The rows of a group lie close to one hidden flat surface of 5 dimensions, which passes through zero. Surfaces can cross.
(in the rows, 128 means zero)
Known rows, each followed by its group:
[104 126 117 154 146 139 134 137 169  79 133  91 165 134 157] => K_225
[144 160 120 111 163 142 142 101 124 108 149 149  95 130 115] => K_781
[120 110 157 166  78 164 134 105 145 146 127 154 126 131 107] => K_963
[148 130 134 133 127 117 129 133 122 130 134 135 139 138 123] => K_195
[206 107 148 174 205  90  75 157  58 130 132 163 134 135  97] => K_195
[154 127 135  81 120 127 110 135 101 125  96 109 143 118 129] => K_225
[110 139 109 147 149 129 128 126 142 104 132 100 173 136 144] => K_616
[163 136 118  97 134 115 134 148 143 132 149 133  74 133 134] => K_225
[104 121 120 145 130 127 108 131 123 127 118 126 132 110 128] => K_195
[124 143 110 143 171  91 129 130 109 126 137 128 115 136 134] => K_616
[110 152  72 160 182 103 114 126 122 113 166 156  65  95 138] => K_963
[148 116 148 117 108 149 142 160 156 103 125  90 176 165 149] => K_781
[170 132 149 135 159 134 119 135 101 130 137 168  79 122 107] => K_781
[105 120  98 174 150 139 111 128 135 135 158 178  61  82 127] => K_963
[116 133 115 162 123 131 107  92 116 141 130 139 156 112 109] => K_225
[121 146 131 111 105 161 150 113 143 124 125 126 121 131 130] => K_616
[128 134 112 166 115 114  60  72  88 174 123 159 152  90  81] => K_225
[118 143  88 163 156  64 113 118 119 159 150 120 150 145 134] => K_963
[144 111 136 141 121 109 108 136 112 140 120 133 153 138 111] => K_195
[163 117  90 179 135 142  83 131 152 110 176 137 145 116 127] => K_616
[130 106 128 122 122 123 107 155 119 134 105 127 132 108 134] => K_963
[148 132 141 126 150 133 133 132 129 109 129 128 135 148 125] => K_195
[178 186  99  94 146 114 134  73 112 124 179 134 123 157 105] => K_781
[119 133  95  95 184 119 122 178 125  84 109  98  98  95 171] => K_195
[134 157  98 111 147 153 113 100 126  91 162 132 102 106 125] => K_225
[132 119 138 113 114 156 128 129 144 110 124 121 132 130 136] => K_616
[150 105 159 135 149 136 123 151 112 118 110 121 137 129 122] => K_781
[152 112 120 133  96 142 140 150 164 147 165 173  60 118 127] => K_781
[151  97 150 113  77  78 103 160  98 195  88 114 187 142 111] => K_963
[144  93 107 183 179  77  79 175 105 116 119  99 189 125 153] => K_616

New rows. What belongs after each?
[135 138 116 141 155 147 123 137 146  85 151 121 129 121 136] => K_616
[173 174 119  98 134 156 156 107 150 106 197 153  72 146 122] => K_781
[133 119 146 123 132 123 164 156 140 130 129 130 101 155 137] => K_225
[147 107 118 135  83 109 117 143 148 176 144 138 125 133 122] => K_781
[119 123 123 140 127 129 131 138 147 121 143 121 144 133 140] => K_225
[106 160  96  98 119 159 169 116 185  93 157  90 133 144 158] => K_781
[183 110 154 137 117 123 116 149 114 145 133 158  91 137 103] => K_781
[146 134 141 123 150 141 135 127 127 108 129 146 101 132 122] => K_781
[156 137 106 108 115 116  92 119 114 141 143 137 119 104 113] => K_225
[135 130 120 143 157  94 108 142 103 141 129 129 128 131 122] => K_616
[ 56 132  94 155 108 133 131 113 146 160 137 169  55  81 136] => K_781
[ 61 185  64 170 161  80 146  68 140 147 174  90 195 157 136] => K_616
[170 125 128 135 115 115 117 134 112 167 163 180  74 139  96] => K_781
[107 118 154 148 119 125 130 120 111 147  99 135 150 132 110] => K_225
[107 129 139 108 120 104 137 130 105 159  96 121 130 135 123] => K_616
[188 151 174  91 155 146 177 131 128  89 139 109 138 196 126] => K_195
[102 140 130 107 162  59 147 135  69 170  94 123 112 143 126] => K_616
[150 151 127 124 154 127 126 111 104 121 146 165  81 129 110] => K_781
[137 131 140  89 138 144 169 157 148  94 130 115 104 147 156] => K_225
[117 125 114 115 153 142 120 147 125 104 132 139  93 100 138] => K_963
[125 139 134 116 156  76 134 132  76 174 110 149  85 130 116] => K_616
[103 131  99  98 115 115 128 149 141 133 125 121 100 102 152] => K_195
[146 105 146 127 142 149 107 161 135  93 115 117 133 116 138] => K_616
[157 162 133 144 207 173 132 117 119  60 155 147  82 120 122] => K_195
[152 111 153  90 105  95 115 163 102 172  93 122 131 130 131] => K_225
[ 82 122 123 191 130 150 105  87 127 110 121 119 192 125 119] => K_225
[123 127 130 184 101  82 125  96 122 193 145 132 192 168 100] => K_963
[168 136 169  92  77 184 161  95 137 141 139 165  78 143  95] => K_963
[193 136 138 115 135  88 102 119  81 158 135 124 179 159  99] => K_781
[124 133 127 103 146 148 133 143 133  91 114 111 119 126 141] => K_963
[ 61 104 114 139  96 148 152 152 180 120 123 111 111 103 166] => K_781
[124 123 115 135 135 131 133 132 147 107 133 108 154 135 149] => K_225
[131  95 183 103  73 209 143 135 160  99  90 136 124 125 120] => K_963
[116 176 108 115 157 115 136  80 107 115 142 118 139 130 115] => K_781
[145 123  92 133 140 104 147 177 178 105 175 105 117 145 173] => K_225
[126 101 168 105  88 188 134 143 141 105  88 137 114 111 130] => K_963
[109 141 152  83 136 143 160 124 114 123 100 124 101 129 130] => K_616
[124 139 100 150 183 120 122 130 131  86 155 116 134 133 148] => K_616
[125 103 147 113  85 158 118 135 143 126 101 116 151 116 130] => K_616
[167 141 149 108 160 158 137 131 122  89 145 140  97 147 120] => K_781
[103 122 115 156 129  78  83 103  69 184 100 151 119  92  94] => K_781
[133 120 151  98 113 134  98 115  83 141  79 121 158 111  98] => K_225
[121 165 141 125 138 156 168  91 152 101 150 111 151 171 135] => K_963
[134 131 145 121 124 121 131 129 116 148 127 150 101 138 109] => K_225
[196 143 132 107 128 123 128 120 123 136 169 152 113 158 110] => K_781
[135 119 132 128 115 117 100 112  96 164 109 139 140 111 104] => K_225
[ 91  96 145 159 107 148 125 130 145 116  93 104 179 132 141] => K_963
[185 118 162 135 225 122 117 175  92  51 107 106 166 157 139] => K_195
[124 146 108 127 118 142 147 105 146 139 178 172  54 122 120] => K_781
[ 67 129  73  85 115 110 134 161 153 115 113  96  90  67 177] => K_195
[110 125 137 187 129 154 107  76 131 128 132 160 132 109 100] => K_195
[112 130 133 149 124 156 135 112 146 120 143 148 106 118 128] => K_963
[115 106 124 155 108 105  79 123 107 156 100 108 196 102 115] => K_225
[148 127 108  99 134 130 125 147 131 116 132 113 115 122 136] => K_225
[ 64 110  87 133 111 112 105 135 136 145 107 125 121  68 149] => K_195
[104 156 130 118 190 157 144 101 113  69 115 116 127 123 141] => K_781
[139 155  75 125 180  86 120 132 115 127 156 121 115 128 137] => K_963
[137 135 136 114 146 169 156 134 152  80 145 134  77 135 139] => K_781
[109 120 164 138 122 135 137 106 115 137  96 136 132 131 111] => K_225
[ 97  91  77  83  99  40 107 193 120 188  99  97 108  86 169] => K_195
[108 111 166 141 120 127 135 128 109 142  86 120 166 131 124] => K_225
[140 146  93 106 168 104 124 132 122 107 144 121 105 127 136] => K_963
[128 124 124 140 140 120 116 138 128 121 126 120 141 129 131] => K_616
[141 127 146 130 127 126 130 122 118 130 130 125 155 150 120] => K_195
[138 130 158 110 102 135 163 115 143 133 129 112 156 169 125] => K_195
[121 127 124 170 129 125 143 119 143 140 159 151 110 139 124] => K_225
[131 149  87 132 128 126  70  91 109 124 138 134 153  83 107] => K_225
[104 104 130 169 141 106  96 130  81 170 103 174  87  83 103] => K_781
[135 129 128 123 112 158 131 121 146 117 146 138 111 119 123] => K_616
[121  84 170 175 174 124  82 158  54 138  69 183  85  81  99] => K_781
[167  66 144 149 109 157  87 183 141 102 118 129 151 108 128] => K_616
[146  93 144 147 133 164 105 161 160  72 123 112 158 124 147] => K_616
